All groups share one centre, and each spreads out both ways along 10 directions, with some noise.
(in the rows, 128 means zero)
Some rows, each with its group after it:
139, 143, 92, 172, 146, 133, 213, 135, 173, 180, 107, 136, 114, 133, 112, 155, 130, 90, 73, 111, 92 => (1)
114, 109, 85, 173, 64, 130, 170, 100, 153, 122, 118, 103, 245, 127, 137, 159, 174, 78, 150, 115, 91 => (0)
82, 143, 134, 146, 81, 131, 101, 114, 135, 117, 150, 127, 169, 104, 157, 95, 154, 92, 175, 151, 123 => (2)
124, 132, 153, 131, 123, 140, 115, 140, 119, 109, 125, 92, 157, 164, 122, 125, 163, 141, 164, 118, 106 => (0)
107, 133, 150, 160, 135, 108, 130, 78, 77, 156, 131, 109, 151, 145, 133, 128, 147, 115, 166, 130, 188 => (3)
152, 150, 85, 119, 143, 127, 121, 164, 165, 110, 133, 144, 142, 82, 178, 131, 142, 162, 156, 147, 90 => (2)
120, 133, 142, 118, 164, 80, 148, 108, 89, 162, 95, 146, 117, 116, 91, 95, 183, 83, 172, 132, 175 => (1)
136, 123, 112, 93, 100, 116, 112, 154, 160, 108, 155, 146, 147, 106, 161, 128, 83, 152, 89, 129, 100 => (3)
209, 158, 144, 109, 184, 122, 115, 134, 139, 86, 83, 184, 85, 31, 145, 83, 124, 185, 143, 165, 116 => (3)
128, 139, 161, 141, 127, 145, 132, 138, 130, 127, 119, 130, 122, 91, 124, 131, 113, 125, 100, 136, 112 => (3)
173, 100, 159, 122, 162, 169, 117, 150, 123, 102, 105, 119, 76, 116, 89, 135, 115, 158, 98, 154, 111 => (2)
123, 147, 149, 139, 148, 109, 145, 115, 108, 160, 120, 132, 124, 144, 131, 142, 131, 128, 122, 115, 155 => (2)
103, 156, 128, 162, 147, 116, 134, 140, 110, 148, 134, 109, 129, 118, 170, 124, 150, 123, 168, 155, 114 => (3)
135, 149, 146, 133, 91, 166, 62, 94, 131, 99, 144, 113, 130, 163, 118, 155, 198, 118, 169, 101, 173 => (0)
149, 172, 152, 117, 139, 107, 133, 131, 141, 164, 131, 162, 114, 119, 154, 142, 128, 143, 110, 105, 157 => (3)
143, 82, 104, 87, 76, 140, 113, 136, 193, 143, 151, 151, 158, 125, 104, 169, 164, 84, 127, 97, 156 => (2)
127, 64, 92, 104, 163, 95, 152, 109, 95, 126, 92, 149, 104, 87, 84, 97, 101, 103, 133, 169, 151 => (1)
75, 97, 169, 170, 97, 192, 142, 177, 116, 118, 133, 41, 183, 185, 107, 170, 154, 114, 112, 117, 53 => (0)
147, 95, 135, 117, 79, 157, 98, 135, 174, 105, 139, 116, 165, 139, 106, 159, 164, 102, 119, 126, 113 => (3)
119, 78, 129, 117, 190, 114, 194, 175, 105, 103, 57, 139, 122, 41, 74, 69, 138, 98, 151, 170, 50 => (2)
219, 147, 105, 106, 116, 110, 114, 131, 214, 129, 131, 193, 171, 80, 169, 153, 153, 166, 134, 113, 131 => (3)
142, 120, 193, 151, 164, 140, 201, 110, 98, 128, 56, 134, 137, 94, 67, 96, 134, 119, 115, 113, 107 => (1)
73, 220, 206, 178, 82, 191, 105, 126, 115, 132, 150, 123, 100, 119, 162, 167, 100, 91, 42, 95, 140 => (1)
97, 104, 96, 128, 45, 174, 129, 155, 182, 105, 165, 134, 188, 91, 167, 175, 89, 103, 72, 105, 104 => (2)
164, 73, 130, 70, 118, 89, 101, 194, 187, 148, 161, 142, 152, 152, 131, 146, 81, 179, 74, 146, 79 => (0)
168, 83, 55, 83, 134, 77, 154, 147, 177, 129, 128, 162, 126, 143, 96, 115, 105, 128, 89, 136, 74 => (1)
127, 119, 127, 110, 121, 103, 107, 140, 149, 167, 150, 167, 113, 94, 155, 156, 100, 106, 85, 150, 166 => (0)
145, 89, 107, 110, 100, 112, 111, 104, 142, 115, 143, 154, 167, 98, 157, 140, 78, 153, 125, 131, 163 => (0)
127, 151, 197, 131, 128, 156, 83, 142, 95, 92, 129, 101, 116, 122, 135, 123, 113, 153, 124, 146, 116 => (1)
154, 164, 170, 127, 138, 107, 145, 155, 144, 117, 90, 148, 141, 70, 128, 112, 138, 132, 110, 139, 66 => (3)
169, 142, 157, 149, 125, 160, 147, 131, 170, 152, 127, 161, 119, 74, 162, 188, 86, 151, 54, 114, 144 => (3)
129, 135, 179, 101, 89, 171, 42, 145, 125, 81, 166, 120, 133, 105, 165, 149, 109, 171, 128, 125, 147 => (1)
132, 59, 178, 140, 100, 218, 100, 122, 131, 74, 125, 94, 125, 113, 68, 63, 90, 133, 113, 164, 84 => (2)
166, 128, 144, 122, 113, 155, 53, 144, 179, 120, 156, 114, 117, 139, 119, 145, 191, 123, 144, 157, 131 => (2)
145, 125, 115, 135, 113, 91, 104, 125, 136, 135, 144, 102, 140, 158, 139, 112, 122, 129, 124, 169, 83 => (1)
112, 140, 123, 139, 117, 109, 155, 132, 127, 139, 125, 135, 161, 95, 151, 136, 132, 110, 130, 123, 125 => (3)
91, 162, 132, 98, 106, 95, 113, 107, 105, 133, 125, 172, 101, 99, 117, 104, 110, 79, 110, 107, 169 => (1)
136, 141, 165, 118, 165, 159, 103, 128, 87, 113, 112, 129, 73, 131, 106, 115, 129, 151, 141, 122, 165 => (0)
160, 108, 135, 144, 151, 134, 146, 150, 118, 96, 104, 100, 158, 98, 147, 99, 104, 182, 144, 165, 47 => (2)
93, 121, 155, 104, 134, 135, 105, 125, 69, 80, 98, 127, 83, 83, 74, 78, 129, 88, 134, 148, 134 => (3)
54, 117, 144, 121, 139, 123, 140, 135, 57, 120, 117, 110, 98, 128, 92, 92, 122, 76, 138, 136, 136 => (3)
127, 113, 124, 122, 105, 106, 155, 104, 126, 121, 100, 133, 152, 129, 82, 129, 152, 74, 117, 112, 121 => (0)
136, 140, 155, 126, 161, 90, 140, 105, 100, 148, 94, 138, 89, 140, 79, 86, 155, 97, 135, 143, 132 => (1)
62, 72, 145, 159, 131, 126, 169, 128, 72, 174, 129, 80, 183, 160, 128, 166, 107, 129, 140, 126, 154 => (0)
183, 116, 87, 158, 79, 104, 91, 69, 201, 178, 167, 150, 177, 134, 169, 204, 159, 108, 148, 147, 200 => (0)
152, 124, 97, 128, 117, 124, 126, 125, 165, 136, 140, 140, 122, 132, 137, 149, 105, 130, 96, 132, 114 => (1)
154, 104, 115, 97, 132, 94, 121, 114, 148, 135, 123, 151, 154, 127, 114, 94, 169, 130, 184, 124, 147 => (2)
86, 127, 137, 98, 126, 113, 124, 174, 129, 150, 152, 155, 124, 85, 161, 140, 84, 138, 100, 120, 140 => (0)
79, 119, 200, 111, 129, 107, 104, 158, 62, 142, 140, 63, 132, 215, 77, 108, 152, 113, 124, 124, 99 => (0)
102, 105, 156, 153, 103, 184, 127, 114, 136, 120, 138, 112, 128, 116, 101, 89, 131, 100, 145, 143, 138 => (2)
153, 110, 125, 101, 94, 119, 94, 138, 170, 102, 147, 132, 169, 125, 131, 133, 147, 136, 135, 136, 100 => (2)
109, 134, 127, 135, 134, 103, 166, 111, 130, 163, 108, 139, 127, 126, 84, 123, 163, 61, 126, 127, 141 => (1)

New rows. What belongs after each?
148, 81, 81, 124, 171, 95, 177, 152, 148, 152, 102, 133, 111, 136, 80, 117, 137, 108, 120, 145, 84 => (1)
75, 137, 157, 133, 137, 150, 165, 142, 86, 136, 102, 84, 122, 205, 59, 147, 223, 71, 164, 64, 138 => (0)
149, 197, 188, 130, 118, 66, 126, 98, 120, 142, 102, 164, 174, 78, 140, 108, 153, 119, 124, 124, 119 => (3)
132, 112, 173, 103, 112, 155, 73, 130, 115, 93, 131, 126, 138, 106, 120, 126, 141, 143, 148, 133, 142 => (1)
189, 88, 105, 129, 121, 147, 121, 93, 156, 94, 111, 130, 163, 125, 106, 136, 133, 164, 145, 126, 132 => (0)
176, 112, 174, 78, 150, 95, 150, 128, 118, 107, 82, 153, 180, 110, 86, 80, 185, 170, 179, 102, 112 => (1)
113, 98, 91, 140, 175, 143, 168, 127, 106, 128, 102, 137, 111, 96, 115, 132, 142, 118, 181, 132, 170 => (3)
91, 105, 157, 82, 113, 137, 63, 126, 85, 89, 140, 142, 116, 76, 124, 125, 125, 114, 162, 143, 185 => (1)
179, 97, 108, 57, 158, 33, 138, 154, 117, 95, 88, 159, 158, 90, 109, 118, 112, 161, 117, 140, 79 => (2)
121, 123, 158, 127, 93, 150, 75, 125, 134, 106, 148, 113, 152, 117, 146, 145, 133, 131, 134, 132, 136 => (1)
123, 122, 110, 146, 100, 107, 140, 110, 143, 149, 127, 127, 123, 145, 107, 129, 130, 74, 90, 142, 105 => (1)
147, 153, 173, 102, 97, 90, 47, 143, 119, 115, 140, 113, 138, 130, 136, 163, 145, 115, 105, 148, 118 => (2)
72, 127, 146, 98, 110, 141, 117, 151, 126, 146, 144, 155, 89, 99, 121, 165, 116, 66, 87, 97, 188 => (0)
120, 162, 133, 126, 100, 123, 85, 168, 146, 120, 145, 119, 131, 109, 162, 196, 154, 98, 100, 146, 119 => (2)
164, 118, 159, 98, 128, 166, 136, 128, 151, 109, 101, 156, 128, 94, 94, 141, 132, 147, 111, 91, 159 => (1)
104, 129, 134, 113, 100, 148, 88, 167, 146, 114, 165, 124, 147, 112, 169, 165, 135, 134, 135, 123, 131 => (1)
128, 138, 123, 152, 153, 119, 151, 110, 105, 137, 113, 122, 154, 127, 133, 120, 159, 141, 175, 123, 139 => (0)
127, 111, 129, 120, 134, 118, 150, 121, 118, 120, 115, 132, 148, 110, 117, 100, 112, 136, 132, 130, 124 => (2)
160, 105, 113, 106, 98, 128, 113, 120, 157, 102, 127, 155, 138, 92, 116, 128, 94, 124, 90, 136, 133 => (0)
210, 146, 147, 139, 164, 164, 109, 139, 167, 120, 121, 138, 98, 96, 160, 154, 115, 203, 114, 148, 123 => (3)
132, 137, 167, 141, 161, 134, 98, 94, 82, 133, 128, 117, 84, 146, 119, 121, 114, 156, 141, 145, 169 => (3)
139, 144, 117, 112, 153, 111, 105, 131, 119, 138, 137, 143, 85, 121, 139, 120, 121, 146, 139, 142, 151 => (1)
146, 95, 141, 182, 93, 132, 137, 95, 123, 104, 109, 106, 172, 83, 128, 129, 81, 106, 72, 183, 86 => (0)
112, 111, 143, 151, 169, 188, 206, 128, 127, 177, 101, 144, 69, 132, 81, 135, 120, 112, 107, 84, 185 => (2)
85, 133, 151, 92, 105, 99, 128, 145, 123, 134, 122, 146, 166, 110, 108, 118, 185, 72, 152, 104, 124 => (1)
120, 142, 155, 131, 137, 118, 148, 151, 123, 141, 109, 131, 133, 114, 130, 128, 135, 110, 112, 124, 103 => (3)
139, 108, 134, 131, 171, 108, 191, 160, 124, 138, 101, 115, 178, 112, 132, 112, 155, 169, 165, 132, 64 => (1)
80, 117, 144, 133, 102, 142, 157, 164, 121, 110, 122, 83, 178, 145, 125, 132, 145, 110, 123, 115, 66 => (0)
135, 150, 126, 118, 148, 128, 121, 143, 142, 163, 135, 159, 91, 110, 145, 156, 149, 123, 134, 113, 175 => (0)
148, 149, 157, 99, 132, 85, 84, 121, 120, 128, 129, 128, 129, 148, 121, 118, 145, 145, 132, 132, 128 => (2)
194, 165, 154, 88, 138, 96, 123, 144, 159, 121, 120, 149, 160, 152, 133, 99, 164, 193, 145, 83, 90 => (1)
131, 181, 139, 127, 120, 146, 132, 131, 147, 135, 135, 167, 140, 104, 185, 158, 128, 163, 124, 78, 164 => (1)
113, 106, 108, 105, 153, 99, 162, 158, 119, 130, 123, 144, 159, 83, 161, 129, 141, 152, 182, 119, 128 => (1)
90, 105, 109, 133, 135, 78, 184, 148, 119, 159, 112, 131, 183, 103, 115, 117, 177, 82, 164, 124, 105 => (1)
114, 128, 150, 144, 115, 159, 135, 114, 117, 131, 128, 125, 128, 120, 132, 137, 95, 129, 110, 134, 145 => (2)
82, 186, 113, 85, 70, 98, 85, 147, 136, 134, 183, 174, 157, 103, 210, 154, 123, 117, 132, 81, 172 => (1)
155, 113, 146, 118, 144, 157, 182, 169, 168, 136, 94, 147, 163, 110, 99, 150, 203, 139, 154, 77, 118 => (1)
135, 125, 94, 129, 101, 111, 106, 117, 167, 153, 147, 136, 121, 145, 115, 150, 144, 78, 105, 146, 146 => (1)
144, 127, 142, 78, 169, 107, 129, 171, 123, 132, 132, 165, 106, 97, 147, 95, 93, 186, 134, 132, 124 => (0)
153, 152, 127, 77, 168, 62, 143, 166, 125, 138, 106, 160, 110, 125, 105, 120, 156, 129, 123, 115, 105 => (2)
152, 135, 118, 129, 138, 118, 140, 122, 157, 146, 136, 138, 148, 152, 141, 105, 153, 158, 165, 114, 129 => (2)
121, 139, 162, 155, 145, 147, 127, 119, 108, 130, 114, 119, 130, 102, 137, 136, 142, 135, 136, 138, 140 => (1)
149, 115, 139, 137, 83, 121, 103, 81, 146, 131, 132, 124, 183, 134, 108, 133, 151, 107, 143, 139, 138 => (1)
139, 107, 142, 145, 117, 129, 122, 107, 125, 131, 129, 125, 137, 110, 124, 142, 93, 124, 101, 157, 139 => (0)
84, 114, 138, 101, 128, 106, 145, 154, 123, 168, 138, 166, 103, 82, 125, 143, 86, 83, 72, 122, 158 => (0)
123, 127, 103, 95, 93, 71, 110, 132, 152, 148, 163, 136, 177, 178, 154, 131, 129, 142, 145, 100, 130 => (3)
160, 118, 144, 110, 146, 95, 117, 121, 113, 145, 109, 132, 132, 131, 108, 143, 149, 137, 131, 134, 142 => (2)
180, 137, 115, 118, 138, 100, 93, 131, 163, 133, 157, 155, 150, 104, 194, 118, 116, 203, 168, 152, 132 => (0)
133, 140, 141, 138, 151, 163, 83, 141, 130, 134, 145, 99, 66, 163, 126, 144, 156, 142, 142, 153, 147 => (3)
159, 113, 126, 92, 114, 109, 111, 109, 149, 125, 128, 154, 145, 115, 122, 139, 132, 136, 131, 104, 163 => (3)
180, 155, 92, 88, 140, 42, 159, 126, 159, 116, 100, 203, 193, 45, 179, 72, 123, 182, 162, 131, 92 => (3)
109, 182, 127, 130, 159, 49, 161, 131, 92, 157, 111, 143, 151, 117, 172, 109, 139, 135, 160, 117, 112 => (2)
108, 63, 94, 124, 127, 127, 176, 123, 99, 87, 104, 151, 201, 27, 176, 127, 56, 171, 154, 137, 146 => (1)
92, 101, 131, 118, 120, 101, 111, 143, 104, 128, 132, 112, 124, 126, 100, 109, 139, 77, 129, 169, 109 => (1)
137, 112, 177, 99, 140, 43, 108, 110, 56, 140, 84, 128, 148, 102, 78, 138, 160, 85, 121, 168, 154 => (2)
175, 86, 78, 132, 136, 148, 134, 151, 192, 139, 140, 125, 145, 126, 148, 169, 128, 166, 132, 145, 118 => (1)
128, 156, 146, 84, 126, 128, 126, 180, 131, 123, 131, 147, 80, 140, 110, 140, 110, 139, 63, 99, 107 => (2)
117, 126, 101, 112, 131, 115, 174, 125, 144, 161, 116, 178, 139, 95, 117, 142, 161, 84, 139, 92, 174 => (1)
